The rows come from 5 hidden closed curves, with some noise, and rows from the same curve form a group. Each curve winds through 8 dimensions. The rows are also pushed far along 5 directions, which tell nothing about the answers.
In the rows, zero is written as 128.
Known rows, each followed by its group:
[106 127 115 115 148 138 143 173 151 123  88 145 150  90 113 175  83 169] => G
[117 125 119  95 156 106  95 137  95 161 166 134  89 141  88  99 183 120] => H
[ 91 123  84 109 157 125 148 123 161 125  85  99 151  75  95 177  71 172] => G
[159 170 127 184 127 122 200  96 131  72  62 126 174 145 192 141 107 138] => U
[122 106 133 156 133 128 116 120 121 119 155 112 141 157 130  92 160 164] => H
[136 120 148 141 133 165 134 128 157 130 143 122 138 114 146 138 144 125] => X
[104 119 105 109 138 154  91 137 136 152 184 106 111 117  97 134 150 144] => G
[113 113 159 156  94 176 137  94 152  92 146 108 140 118 189 148 117 132] => U
[128 105  98 177 144  81 174 137  84  92  99 164 131 219 142  85 190 159] => V
[121 155 113 106 157  78 119 145 119 182 104 123 115  85 102 102 140  79] => U
[136 139 153 149 124 105  97 149 107 140 152 148 118 145 146 115 191 123] => H
[115 142 106 134 111 133 122 116 124 151 163  96 134  97 145 101 124 122] => H
[138 161 137 105 139  90 121 141 119 117 110 130 110  83 146 159 122 100] => G
[ 99 127 123 117 108 136 151  74 116 128 126  90 129 106 147 107  85 124] => U
[149 148 103 145 135 125 142 111 119 128 139  88 151 134 140 111 143 133] => V
[114 132 142  94  84 162  98  96 129 149 175  89 129  76 144 138  91 114] => H
[169 111 173 161 112 199 128 102 122  96 211 133 127 187 177  96 198 130] => U
[158 120 168 164 119 135 108 154 149 110 132 160 140 156 146 127 164 118] => G
[115 117 116 124 144 122 131 122 150 104  97 105 144 123 100 142  78 155] => H
[139 136 158 133 107 129  99 124 139  94 142 132 123 115 169 142 138  97] => V
[129 112 178  69  92 182  92  93 153 130 173  97 116  53 136 156  66 105] => X
[126 162 155 115 107 117 123 128 118 149 114 120 118  86 154 142  95  96] => G
[128 150 115 171 112  87 155  96  82 120 120 125 122 170 174  96 159 128] => G
[139 136  89 187 121 122 145  96 134 120 138 111 145 179 143 113 166 139] => X
[152  88 165 189  72 202 136 118 171  86 162 132 187 144 187 146 109 200] => X
[134 144 106 139 109 108 132 144 105 144 123 166 115 163 135 132 165 104] => H
[127 127 115 151 106  88 160 100 112 127  79 128 140 144 152 122 123 118] => H
[134 163 130 142 139  89 129 150  98 144 120 160  95 149 138 104 163  94] => V
[141 113 107 171 141 137 150 126 153 102 111 119 169 167 116 131 134 179] => V
[165 127 130 150 146 108 133 166 143  82  95 158 149 158 114 133 110 160] => V
[118 104 109 131 140 138 136 104 159  86 126 102 139 117 116 138  85 169] => G
[132 112 140 181 111 114 149 137 150  78  86 132 181 127 173 126  99 167] => X
[148 174 122 135 143  86 108 126 124 153 132 116 109 113 135 116 174  66] => U
[110 110  60 122 166  59 171 143 118 112  41 128 159 142  81 113  94 157] => X
[124 102 168  93 117 164  65 148 138 180 189 124 106 118  99 134 168 104] => V
[127  96 162 101 121 189 108 195 171 110 132 156 160  79 121 165  66 167] => V
[143 123 144 169 129 132 137 156 133  74 117 141 161 150 156 120 110 181] => X
[125 118  98 113 147 156 135 119 108 177 181 131  94 168  95  84 198  93] => H
[133 170 111 139 111  56 155 119 153  88  13 126 166  71 154 180  30 119] => X
[119 102 145 138  87 172 139  49 130 134 179  57 154  95 173 105 113 146] => V
[162 103 144 180 114 195 112 144 184 100 176 158 155 166 127 130 139 183] => U
[117 150  91 149 133  49 125 116 121 126  89 122 112 133 137 133 161  89] => V
[ 94 140  89  95 160 116 114 172 124 174 122 140 110 107  78 140 138 120] => G
[127  87 170 128 121 170 122 126 162 105 143 155 119 127 137 136 134 129] => X
[128 124 133 114 136 135  90 163 149 164 146 155 109 120  96 146 162 106] => V
[146 145 154 130 130 176 127 114 145 136 160 103 133 112 147 133 138 109] => U
[137 141 122 112 146 119  83 179 146 131 154 162 103 104 106 145 155 113] => G
[107 147  88 136 152 116 140 162 130 147 103 147 126 138 101 124 126 131] => G
[130 115 117 131 138 142 108 180 150 108 130 188 105 170  92 149 132 143] => U
[125 100 138 139 129 150 153  80 149  88 126  94 160 114 144  99  85 155] => U
[111 122  84 133 128 101 127 136 126 119 125 144 123 136 116 113 129 135] => V
[127 145 111 141 118  98 152 155 121 138  72 135 161 112 140 157 103 147] => X
[140 118 115 147 141 166 152 147 155 127 122 163 140 156 110 125 138 139] => H
[139 129 148  99 126 117  99 165 103 167 165 157  98 104 127  92 159  86] => H
[128 172  81 142 168  78 170 155 124 157  50 158 134 134 100 138 132 113] => U
[136 134 137 140 130 114  86 167 139 139 132 164 116 158 102 145 159 130] => G
[116 143 153 113  94 148 123 111 125 138 141 113 114  87 175 159 113  91] => U
[103 101  72 113 168 126 117 108 102 161 167 119  79 212  45  86 193 127] => G
[124 122 147 138  79 178  96  60 144 114 219  66 121  98 190 115 143 106] => V
[137 127 140 125 105 141 123 103 152  92 130 102 138  93 160 163  86 130] => U
[115 184 109  81 137  55 119 125  93 160  84 104  98  74 118 145  97  69] => X
[150 118 147 178 124 173 153  76 139  88 181 106 139 147 184 105 165 155] => H
[164 135 115 136 147 102 134 180  79 127 129 168 122 200 115  98 180 136] => U
[142 168  73 201 121 104 181  72 100 121 134 102 135 177 187  76 184 103] => H
[ 93  77 110 108 128 180 114  99 166 102 159 103 117 137  88 142  93 162] => U
[120 157 137 115 137 118 130 134  97 158 143 107 120  99 143 108 135 124] => X
[135 137 131 138 137 132 137 170 141 120 117 168 139 114 144 117 139 110] => G
[148  94 130 166 140 147 125 156 143  98 141 176 119 214 105 126 173 163] => H
[129  98 142 117 125 182 122 167 122 142 164 167 130 158 105 134 137 179] => X
[118 113 101 141 165 137 170 167 147  93  62 185 139 182  77 157  92 197] => G
[135 121 174 169 113 120 128 141 140 119  94 147 147 143 151 132 114 147] => V
[137 157 163 112 109 153 109 113 137 146 156 100 120  68 158 133 100  93] => V
[137 117 113 127 136 157 129  98 133 126 167 104 138 149 110  93 144 138] => X
[160 142 198 181 106 157  85 153 160 134 166 147 141 127 173 134 176 118] => H
[156 147 155 149 121 124 147  79 122  95 136  87 133 115 198 112 161  78] => X

New rows. What belongs after each?
[122 119 129 155 118 104 109 122  82 158 177 122 107 175 147  85 223 121] => H
[113 124 137  98 137 166 138 126 143 135 115 129 123 112 100 158  81 143] => G
[109 115  76 153 154  89 151 113 142 100  94 104 141 141 111 128 115 165] => G
[ 89 119 101 109 130 128 155 107 130 175  99 118 124 108  95 126  87 130] => G
[129 169 100 145 135 108 175  97 130 137  77 104 149 106 156 131 120  90] => H
[124 132 129 173 136 126 139  87 128 124 136  85 143 148 154 117 167 145] => H
[ 74 114  71 106 165  74 154  86  77 172 106  98  86 169  67  75 140 122] => V
[119 148 153 144 119 107 149 149 145 138  50 153 159  88 140 150  62 139] => V
[141 189 124 168 140  94 146 107  70 153 154 105 110 145 188  78 217  91] => X
[115 109  92 151 168 151 153 130 125 139 152 141 126 180  90  89 169 177] => X
[165 154 123 188 132  94 149 160 129  81  77 139 183 166 157 125 122 163] => V
[126 184 141 104 124  95 143 111  83 166 115 113 102  74 180 125 157  44] => V
[157 131 148 148  96 113  99  89  88 128 188  76 133 150 174  79 179 111] => V
[123 108 106 105 150 125 119 170 135 134 108 134 152 135  65 124  92 169] => V
[141 114 137 147 104 136 122 142 118 103 141 157 141 165 145 111 137 143] => H
[111 113 142  97 111 183 102 134 155 149 178 110 135  66 131 109  98 114] => G
[129 149 120 124 134  99 113 168 131 186 101 147 136 107  93 131 123 123] => V
[147 202 133 130 143  48 140 150 100 152  80 147 109  74 173 138 160  56] => H
[160 129 131 181  95 180 159 119 140  72 149 143 164 176 189 121 132 147] => H
[114 146 119  98 114 135  78 156 125 170 177 132  96  98 114 151 145 112] => H
[140 145  71 159 152 111 166 111 118 104 121 105 146 161 126 100 134 152] => V
[111 157  83 136 132  64 128 125 132 122  85 130 120 108 131 139 126  93] => V
[131 108 164 193  87 197 118  79 145 110 204  94 144 170 185 100 165 156] => V
[143 124 107 165 157 116 158 162 148 106  76 177 142 185 103 128 142 143] => H
[ 79  99  92  62 166 108 114 121 105 181 148 118  79 109  49  86 124 121] => X
[103  73 146  81 128 147  93 143 130 191 146 125 123 124  52 114 106 156] => V
[ 93 116 144  51 122 185 102 146 109 211 191 129  85  83  95 115 130  93] => G
[141  88 146 144 104 156 139 142 136 108 127 171 135 173 134 132 136 145] => H
[119  73 149 122 127 174 121 160 178 125 123 152 149 112  96 165  94 182] => G
[127 158 130 125 122 107 107  60  78 147 196  69  87 126 166 101 200  91] => H
[ 80  96  83  85 143 152 126  90 146 130 132  89 108 125  64 141  72 147] => U
[101 129  81 106 149  86 117 153  86 194 136 155  73 168  66  84 170  96] => G
[113  88 179 114 104 170  97 109 124 167 178 108 116 131 116 104 131 136] => V
[139 127 159 115 124 128 116 206 157 115  88 171 156  77 137 173  86 137] => V
[149 162 110 140 133 109 122 195 118 176 128 208 104 150 116 114 192  73] => H
[148 161 157 181 115  80 120 160 140 122  79 159 135 124 169 148 138 109] => V
[119  97 125  90 140 120 102 118 138 117 134 125 105 131  86 135 129 117] => V
[ 96 118 121  84 140 149 144 130 138 141  96 124 126  99  83 156  48 153] => G
[150 111 143 148 127 126 117 122 147  70 126 142 133 159 140 137 142 132] => V
[121 162 124 113 144 130 156  78 112 139 132  59 141  73 151 112 100 124] => X
[124 117 140 119 139 113 124 113 109 139 144 134  89 141 136 104 189  74] => X
[106 130  86 148 139  93 141  99 116 112 110 102 120 165 113 112 121 143] => X
[147 126 106 121 135  96 105 150 114 150 137 133 132 145  89 104 146 134] => V
[152 143 140 159 123 110 151 156 125  94 104 149 156 116 175 107 115 131] => H
[150 144 179 146  76 159 112 147 123 143 157 131 152  97 195 154 136 128] => X
[ 78  71  71 129 137 119 168  99 114 103 114 109 139 159 110  97 111 179] => V
[151 161 128 166 110 151 152  85 145 110 133  65 178  97 186 136 116 133] => V
[126  91  93 159 127 158 124 110 160 125 159 127 138 174  95 106 145 165] => X
[142 164 156 154 106 128 128 177 150  97  99 147 169  73 195 142  89 121] => G
[117 160 114  98 140  97 134  97 113 164 113  93 106  85 117 121 105  88] => V
[184 171 140 161 126 139 115 146 122 137 173 138 128 147 164 114 206  88] => X
[134 114 123 130 154  88  84 220 131 157 116 218  93 183  65 136 202 111] => V
[125 131  79 146 159 103 128 126 137 102 133 129 120 144 110 122 153 146] => G
[158 117 151 167 116 201 125 170 157  83 178 160 156 149 162 124 131 172] => V
[117 114 134 125 104 124 124  94 107 139 157  72 142 105 163  91 133 118] => X
[113 145 117 165 108 124 170  85 108 114 112 113 129 147 188 126 146 113] => U
[151 135 156 159 128 120  98 225 137  98 136 194 138 137 158 144 163 145] => G
[124 181  94 122 149  36 133 115  91 130  90  97 104  98 149 131 142  81] => G
[145 103 114 122 121 170 107 111 142 122 193 105 138 143 101 101 126 162] => V
[143 129 109 153 120  78 126 104 105  89 123 107 139 163 149  98 146 130] => V
[134 150 155 115 119 107 130  91 101 176 129 102 111  97 148 115 147  79] => V
[107 145 109 106 132 133 137  96  59 161 191  77  93 136 159  83 191  96] => G
[125 127 161 134 112 118 138 123 156 113  58 129 165  99 136 184  67 153] => G
[114  90 128 119  98 167 127  81 120 114 171  91 141 145 135 102 111 154] => H
[133 127 112 156 133 148 135  95 156  88 139 108 129 155 131 134 124 144] => U
[140 152  86 157 132  86 165  53 140  71  82  66 163 120 154 127  86 135] => V
[126 118 163 128  99 172 107 128 126 181 184 144 104 132 138 112 159 106] => G
[149 125 155 153 145 153 109 160 142 142 169 171 115 155 122 114 199 130] => H
[107 116  90 136 146 135 148 180 177  85  67 149 178 104  98 173  37 210] => H
[144 163 160 135 116 103  96 166 161 126 103 136 138  54 163 172 106  98] => G
[122 137 143  78 121 175 100 154 130 162 175 110 126  64 132 132 108 106] => V
[111 113 154 109 102 133 102 107 131 138 132 104 130 107 120 154  88 150] => G
[139 107 164 108 126 158 111 116 120 117 165 128 109 155 121 127 149 124] => G
[111 122 102 129 138 130 135 134  89 123 165 115 116 156 142  87 165 138] => G
[129 107 177 158  99 166 114 128 167  90 150 131 147 104 166 129  89 164] => X
